There are 4 ways to turn a row about zero (a turn may also mirror it). The second row of each pair is the first, turned, with some noise. The first 36 pairs use one turn. New pairs use 3 turns, one after the other, and a turn may come again.
Some pairs, each with its turns in order after it:
[-34   1 -29  30  62  25 -38  63]
[-46   4 -40   6  37  36  -5 -78]	(3)

[-55  15 -54  31  45 -44 -62 -30]
[-23 -22  36  11 -75 -82 -29 -17]	(0)

[  6  28 -11  16   2  43  34  49]
[-24 -39  -7 -29  32  17 -47  -4]	(3)

[ 46 -34 -18 -28  32 -46  47  52]
[-70  29   4  26  -3 -58 -48 -22]	(1)

[-60  40   8 -19   1  17 -62 -20]
[-21  30  58 -14 -65  -8  17  20]	(0)

[-58  18 -52  57  38  51  18  33]
[-67  27  36 -21  33 -54 -64   9]	(0)

[-22 -10  50  17  -7 -42  51  25]
[-31  26 -67  12  -5  30 -11 -32]	(0)

[-29 -30  36  -1  60 -62 -22 -39]
[-79   6 -37  39 -15 -29  21 -42]	(2)

[-10 -49 -28  37 -12  -3  -7  54]
[  9  58  20 -29  20  21  48  -4]	(2)

[-34  19 -12 -42  51  35 -32  20]
[-12 -36 -29 -17  24  55 -18 -51]	(2)

[ -8  11  38  23 -58 -51  42  39]
[ 12  -8  14 -20 -55 -28  66  49]	(2)

[  0  -8 -16   3  30  57  60  -7]
[ -2 -31 -24 -36 -36  -7 -57 -20]	(3)

[-53 -24 -14  13 -26  50  36 -29]
[-59 -13  15 -67  19  15  -3  -4]	(0)

[-41 -32  -7 -60  33 -20  44 -49]
[  8 -10  18 -46 -16  21   3 -95]	(0)

[34 -9 62 47 42 16 37 44]
[ -7  -1  24 -71  -5  78 -25 -14]	(3)

[ 20 -62 -60  24  33 -47  46  21]
[-52  40  51 -32 -25 -41 -27 -56]	(3)

[ 39  -9  34   4  32 -44  -4  -2]
[ 48  -1 -44  22 -20   0 -16 -12]	(0)

[ 14 -10  37  33  40  -5 -17  27]
[-19  55 -21  -8 -29  25 -11   6]	(1)

[-12  60  32  60  20  -2  -9 -63]
[ 55 -10 -16  21 -23  78 -25  45]	(1)

[ -6 -23  35  -5  63 -45  25 -11]
[-41   6 -59  44 -18  -4  30  -9]	(2)

[ 57 -11 -22 -38  44 -29 -42  56]
[-82  32 -41  39   6 -13  19 -36]	(1)

[ 12  53 -12  49  22  36 -41 -27]
[-33 -27  12 -15  69  -7 -43  30]	(2)

[  2 -48 -59  11 -35 -22 -49 -48]
[ -3  61  42 -15  17 -56 -27 -51]	(2)

[ 41 -45 -21 -20  63  28 -23 -47]
[-20  62 -54  -4 -72  -5 -14  -4]	(3)

[-51 -52  32 -63   9  -5 -28 -62]
[ 28  34  15 -13 106   2  25  26]	(1)

[-53  37  42 -58  31 -45 -43  -4]
[ 37  63  11  67  46  25  39 -14]	(1)

[ 29  48 -49 -45 -59 -54 -56 -43]
[ 27 -72 -66  71  39 -17  37 -20]	(1)

[-20 -25  16 -20 -15  -2  -3 -53]
[ 46   5  -9   8 -33 -26  26   8]	(3)

[ 29  36  -7  29  42  56  47 -46]
[ 22 -29 -29  52  64  -2 -33  45]	(2)

[ 11  60 -36  31   5 -46 -50  59]
[-15   2 -42  68 -73  -3  45  -7]	(1)

[  1 -39  14  33 -27  48 -56  59]
[-23  29  75 -27  20  64  23   2]	(2)

[-14   4 -55 -21 -63 -49 -13 -58]
[ 39 -68 -25  36  43 -49  21  28]	(1)

[-32  31   9  57  23  -3   2  27]
[-23 -44  15  -1  13  44  15 -40]	(3)

[-13  11 -44  -8  19  18  12 -43]
[-13 -22 -26  27 -40 -31 -19 -10]	(3)

[ 19  38  -3 -15 -24 -41  33   5]
[ -9  -9  -2  57   5  39   3 -18]	(0)

[ 25 -60  -3  21 -64 -63 -58  -6]
[  2 -61 -63  21 -34 -36  68  24]	(0)

New pairs, each followed by its turns in order:
[ -4 -34 -20  -5  46 -63 -61  52]
[-30  25   4  89  -1  31  29  56]	(2) (1) (2)

[ 32  17  21   7   6 -25  64  37]
[ 36   6 -25  -7  39  32 -47  30]	(3) (3) (2)

[ 36 -61 -45 -36  -6  23  18  56]
[ 24 -61 -54  14  -9  45 -43  38]	(1) (3) (0)

[  2 -54  16 -44  43  -9 -25 -17]
[-14   4  53  25  58 -16 -14  -9]	(1) (3) (2)

[ -3 -32 -20  27 -25   5  -8 -64]
[-62  13 -10   4 -10 -30  11 -42]	(2) (2) (0)

[  6  32  -4  49  33 -57  33 -37]
[-12 -16  36  27 -49 -18  71 -26]	(2) (0) (3)

[-13  20   3 -62 -28  55  59   0]
[-28 -14  29  23  59 -33  68  15]	(2) (1) (1)

[  9  17  25 -20  48 -60 -46 -38]
[ 42  55 -28 -43  11 -29 -20 -47]	(3) (3) (3)

[-33  51  50 -44  -4 -18 -15  56]
[ 33  12   2 -69  69 -32  10 -12]	(1) (3) (3)

[-47  39  54 -39  21  59 -42  59]
[ 41  49 -32 -37 -35 -32 -91 -20]	(2) (3) (2)

[ 19 -52 -38 -61  23   1  58   0]
[ 15  37  43 -10 -27 -69  53  12]	(2) (3) (1)

[  5  57 -54  53   9  28  63  46]
[-43 -34  37  20 -72 -33 -36  59]	(3) (3) (3)

[-38  10  -5  53  52  36 -40 -24]
[ 33 -36  52  10 -58 -16   2 -44]	(0) (2) (2)

[ 58 -36  11  25 -48 -26  55 -13]
[-13  -4   5 -10 -91   9  29  47]	(2) (0) (1)

[ 51 -21 -43  32 -40  -5  59 -14]
[-20  -6 -47 -12 -81  18  -2  39]	(2) (0) (1)

[-25 -51 -39   7  56 -48  31  49]
[-51  37  66  44   5  23  55   2]	(2) (1) (2)

[-35  26 -45  17  28  44 -62  23]
[ 33  27   2  27 -15  16 -12  89]	(2) (0) (3)

[-45  -6   9  47  23  13  60   3]
[-48 -32  18  31 -59  -2 -17   4]	(2) (2) (1)

[-54  40  61 -34  42  53 -50 -13]
[  2  29  45 -54  50 -64  62   5]	(3) (1) (1)

[-21   9  35  61 -11 -18  33  43]
[-44  14 -38 -15  61  -4 -34  23]	(1) (0) (0)

[ 60  31  12  44  18  41 -14 -11]
[ 11  57 -25  -2   8  32   7 -61]	(1) (0) (0)

[-29   9  55 -40   9 -54 -64 -45]
[-40  61 -24   8   5  72  58  -3]	(1) (0) (3)

[ 42 -42  36 -34  31 -42  50 -23]
[ 58  36 -15 -35  70  -9  28   7]	(3) (2) (3)

[ 18 -35  54   8 -42 -52  16 -55]
[-44 -11 -11  22  -4   5 -69  69]	(0) (2) (2)

[ -7  -8  57 -50 -40   9  40 -12]
[-38 -15 -45  -5  21 -42  57  11]	(0) (3) (1)

[ 25   3  -7  -6 -51  20 -26 -12]
[-11 -10   7 -39 -29 -43  -9   2]	(1) (3) (2)

[-42 -62 -61  40 -39 -53 -54  -5]
[ 88  21 -61  48 -27 -41   9  45]	(1) (1) (1)

[ 56 -37 -22  64  37  59 -63  26]
[ 50 -34  51 -70 -23  70 -22 -41]	(2) (1) (1)

[-20  32  39 -44  -9 -17 -64 -52]
[-42  44  12 -58 -20 -30  52  29]	(1) (1) (0)

[ 16  46  59  41 -50  20  32  -1]
[ 63 -43  21  47 -47  -5  27  -5]	(0) (1) (2)

[ 40  35  57 -56 -51  47  30  34]
[ 14  72 -14  -5  13  66   2  73]	(2) (2) (0)

[ 62 -27 -58  21   8 -34 -57  28]
[ 87  34  37  15  21  33 -12 -35]	(0) (3) (1)

[-47  52 -33  54  31  27   9   2]
[ 21 -16  27  28 -31  55  25  63]	(1) (2) (2)

[ 63 -63  40  59  -5 -20 -30  14]
[ -7 -94   9  49  38  21 -22  25]	(3) (0) (2)

[ 61 -58 -44  62  12 -15   7  52]
[-39   1  31 -25 -32 104   9  31]	(3) (0) (0)

[ 32  38 -43 -25  -5 -19 -55  -2]
[-42  -4  41  12 -44  39 -34  -9]	(1) (2) (3)

[ 12 -37  -7 -50  31  32 -29 -23]
[ -8   7 -37 -48  17 -22 -55  -7]	(2) (1) (3)

[ 61 -48 -52  48 -62 -39  62 -12]
[-33   9  10 -43 -49 106 -15  60]	(3) (3) (3)

